All groups share one centre, and each spreads out both ways along 7 directions, with some noise.
In the rows, 128 means zero.
Known rows, each followed by its group:
[122 136 159  96 104 143  86 114 149 118  94 133 127]
Q_489
[157 116  87 172 110 101 158 139 106 141 144 138 148]
Q_938
[100 129 122 126 131 107 108 107 198 151  52 201  79]
Q_311
[137 130 118 142 122 113 141 125 109 121 149 146 143]
Q_157
[166 123 123 158 103 104 150 124 101 136 156 110 140]
Q_311
[102 122  93 130 135 140 134 129 181 133 111 107 142]
Q_311
[124 156  72 148  89 115 127 155 159 111 133 153 143]
Q_938
[170 155  95 126 110  95 135 116  98 146 134  92  57]
Q_489
[136 138 118 142 162 113 151 146  81 165 145  88 101]
Q_926
[134  70  90 109 205 167 117 120 187 138  92  46  91]
Q_157
[ 77 125 179 148 160 124 170 117 100 155 125 136 190]
Q_938
[186  93  86 158 131 123 163 134  51 173  75 150  99]
Q_111
[101 146 111 138 115 113 141 136 138 120 125 166 152]
Q_157
[183  86 118 172 103 114 158 114  88 127 145 143 157]
Q_311
[105 118 242  99 160 144  79 130 115 144 114 189 104]
Q_311
[ 95 151 184 121 113 136 129 129 105 137 114 186 119]
Q_157
[118  87 152 107 161 178  95 132 169 113 133  96 167]
Q_157
[103 111 133 151 141 135 150 124 138 141 112 145 179]
Q_938
[ 68 192  90  97 142 152 141 189 121 128 130 150  66]
Q_926
[102 134  96 143 171 106 165 142  96 161  95 192 118]
Q_157
[ 70 150 114 109 136 151 134 147 150 103 122 150 162]
Q_311
[125 110  80 170 135 108 159 135 165 145 121 128 169]
Q_111
[155 107 153 151  98 108 132 104 118 119 144 136 178]
Q_926
[131 105 143 114 183 122 126 108 117 162  92 106  69]
Q_926
[ 92 156 121 117  87 123 118 107 185  95 117 173 131]
Q_489
[ 68 160  86 135 124 136 139 163 160 139  87 164 167]
Q_111
[109 110 107 145 123 133 132 123 182 130 100 129 175]
Q_938
[148 144 111 159  81  93 158 126  95 114 161 151 158]
Q_311
[133 145 113 160 157  91 167 163  45 180 120 158 127]
Q_489
[113 123 144 138 137 147 119 168 114 130 134 171 171]
Q_938
[108 119 143 140 105 138 128 132 156 108 121 167 189]
Q_111
[137 119  92 116 133 139 140 119 135 130  96 152  55]
Q_926
[154  92 154 120 101 158 126 119 100 100 130 197 121]
Q_926
[128 158  88 117  97 102 140 113 129 123 109 142  74]
Q_111
[121 134 112 130 114 140 139 135 140 111 154  92 158]
Q_311
[150 104 186 125  94 138  98 111 111 122 103 181 176]
Q_489
[153  94 110 128 198 133 138 139  88 204  58  99  71]
Q_489
[153  77  89 142 112 115 145  80 165 135  58 184 111]
Q_489
[171  78  61 180 126 125 154 118 158 158 102  81 149]
Q_111
[130 132 111 128 100 120 131 106 155 117 115 131 117]
Q_111
[125 117  44 145 140  92 152 130 144 105 137 148 162]
Q_157
[139 128 102 142 125 118 145 128 122 133 131 127 127]
Q_157
[ 98 180 128 123  93 114 137 128 137 122 123 166 105]
Q_157
[116 155 126 136 112 129 131 154 108 127 149 122 158]
Q_111
[129 129 162 112 119 123 114 112 105 127 111 177 107]
Q_489
[150  79 150 148 146 143 157 120  94 132 153 140 125]
Q_489
[196 120 134 152  95  82 163  98  45 131 143 178  78]
Q_926
[119 118 122 123 154 127 140 114 120 145  94 164  74]
Q_311
[ 83 223 168 113 133  22 118  89 129 155 141  74 147]
Q_926
[104 127 107 164 101 133 139 131 192 116 131 102 232]
Q_938
[154 119 124 134 122 133 127 132 127 128 141 107 116]
Q_938
[163 100  86 141 105 114 155 102 131 126  91 189  75]
Q_926
[ 68 182  73 144 130  93 160 150 160 139 145 136 151]
Q_111
[ 63 176 142 125 148 107 168 132 105 148 124 150 139]
Q_938

New rows, each followed by its group:
[121 100 171 170  82 157 129 115 174 161  80 155 168]
Q_157
[156  68 129 164 151 122 166  87 112 165 108 107 152]
Q_938
[153 141 102 129 128 130 119 179  92 133 138 173  73]
Q_938
[211  77  96 153  81 136 137 109  94 144  72 130 121]
Q_111
[124  89 125 132 102 171 135 111 159  84 134 143 199]
Q_311
[131 134 165 137 139 129 100 131 150 149 125 113 116]
Q_311
[131  95 140 127 160 155 145 135  98 133 124 133 124]
Q_311
[124 108 157 137 176 115 141 116 139 135 184  90 103]
Q_111
[ 91 161  89 116 149 107 141 157 112 109 156 156 141]
Q_157
[ 99 144 118 153 131  94 120 138 192 163  81 168 128]
Q_311
[127 121 142 114 134 156 129 128 153 111 150  97  97]
Q_489
[117 157 157 155  90 119 153 129 114 171  94 153  98]
Q_157
[106 137 136 136 132 127 147 124 129 137 135 113 158]
Q_938
[148 120  88 101 137 137 104 133 145 126 102 138  34]
Q_938
[148  99 133 151 133 107 133 112 131 152 102 162 116]
Q_311
[159 124 135 132  93 119 148 113  83 108 128 204  90]
Q_926
[ 99 122 185 101 165 115 111  88 134 144  87 167 107]
Q_926
[145  93 139 127 162 130 159 100  94 140 125 159  63]
Q_489
[148  83 150 159 161  76 146  87 103 171  82 162 147]
Q_926
[123 149  81 153  98 120 132 161 157 118 152 121 173]
Q_938
[113 160 142 101  88 136 110 120 127 108 108 165 108]
Q_111
[117 121 147 126 108 123 134  92 149 115 117 142 155]
Q_938
[128 155 213 145 152  94  89 151 136 186 120 138 104]
Q_311
[100 178 139  99 121 116 112 116 152 119 136  96 102]
Q_926
[178 102 100 155 107 142 161 144  74 127 148 152 102]
Q_926
[139 108 128 174 148 123 167 146  83 161 146 120 181]
Q_938
[150 110 150 148 134  99 146  98 103 123 160 163 108]
Q_111
[119 155 134 120 123 124 139 127 124 149  96 148  74]
Q_157
[143 148 129 132 123 130 120 145 113 146 143  65 126]
Q_489
[145  99 125 131 108 136 134  87 161 105 126 155 111]
Q_489
[164  85 149 146 135 149 116 146 106 128 135 151 144]
Q_938
[145 120  46 111 172  95 144 121 129 113 141 117  91]
Q_157
[112 160 101 133 147 119 176 140 109 137 180 109  78]
Q_489
[172 139 113 133  94  98 125 114 105 140 123 105  91]
Q_489
[184 111 141 143  74 130 120  94 156 133 135  55  90]
Q_157
[113 146 125 175  96 121 162 141 149 176 100 124 136]
Q_157
[163 103  67 151 110 116 152 112 115 146  58 170 106]
Q_111
[179  65 153 179 137 112 155  98 134 130 185  92 173]
Q_111
[119  72 111 132 162 160 143 117 140 128  90 150 145]
Q_311
[100 124  98 116 180 171 122 157 152 160  83  68 104]
Q_111
[162 127  80 147  84 131 131 130 132 135 108 100 152]
Q_111
[113 127 170 138 151 113  98 136 167 167  91 150 112]
Q_311
[155  84 144 144 151 130 136 112 118 143 137 112 121]
Q_111
[157 156 116 143  77 102 130 124 117 116 162 104 126]
Q_489
[ 84 138 145 108 125 146 122 118 163 100 123 181 132]
Q_489
[176 121  83 134 126 139 140 140  92 157  99  67  75]
Q_111
[158 138 104 152 107  69 138  91 145 140 135  67 140]
Q_926
[135 124  79 147 137 116 162 126 121 136 105 143 113]
Q_311
[101 107  94 139 162 127 178 127 154 136 121 166  98]
Q_489
[123 166 110 128 127 104 139 145  96 110 178 125 133]
Q_157
[ 60 154  78 128 152 156 114 200 191 126 100 163 159]
Q_938
[160 139  95 134  98 120 117 131 147 115 151  95  94]
Q_938
[119 142 153 137 152 138 146 155  86 161 129 126 111]
Q_157
[136  78 148 121 153 150 128  80 154 140  95  97 101]
Q_938
[132 144 127 150 165 108 136 157 106 180 134  88  95]
Q_311
[123 124  85 153 135 106 149 134 134 155  84 156 146]
Q_489
[181 152  52 144  30 126 132 134 108 125  86 109 131]
Q_111
[ 91 177 120 127 101 119 142 128 150 131 110 148 110]
Q_157
[160 142 107 125  84 103 140  98 114 109 120 177  61]
Q_926
[154  79  78 135 114 184 118 141 150 152  31 107 156]
Q_111
[103 128 190 123 186  73 110  81 138 175  90  94 152]
Q_926
[ 88 157 141  77 170 143 103 127 166 146  91 100  27]
Q_311
[ 56 170  97 136 166 100 181 119 152 172  86 119 137]
Q_938
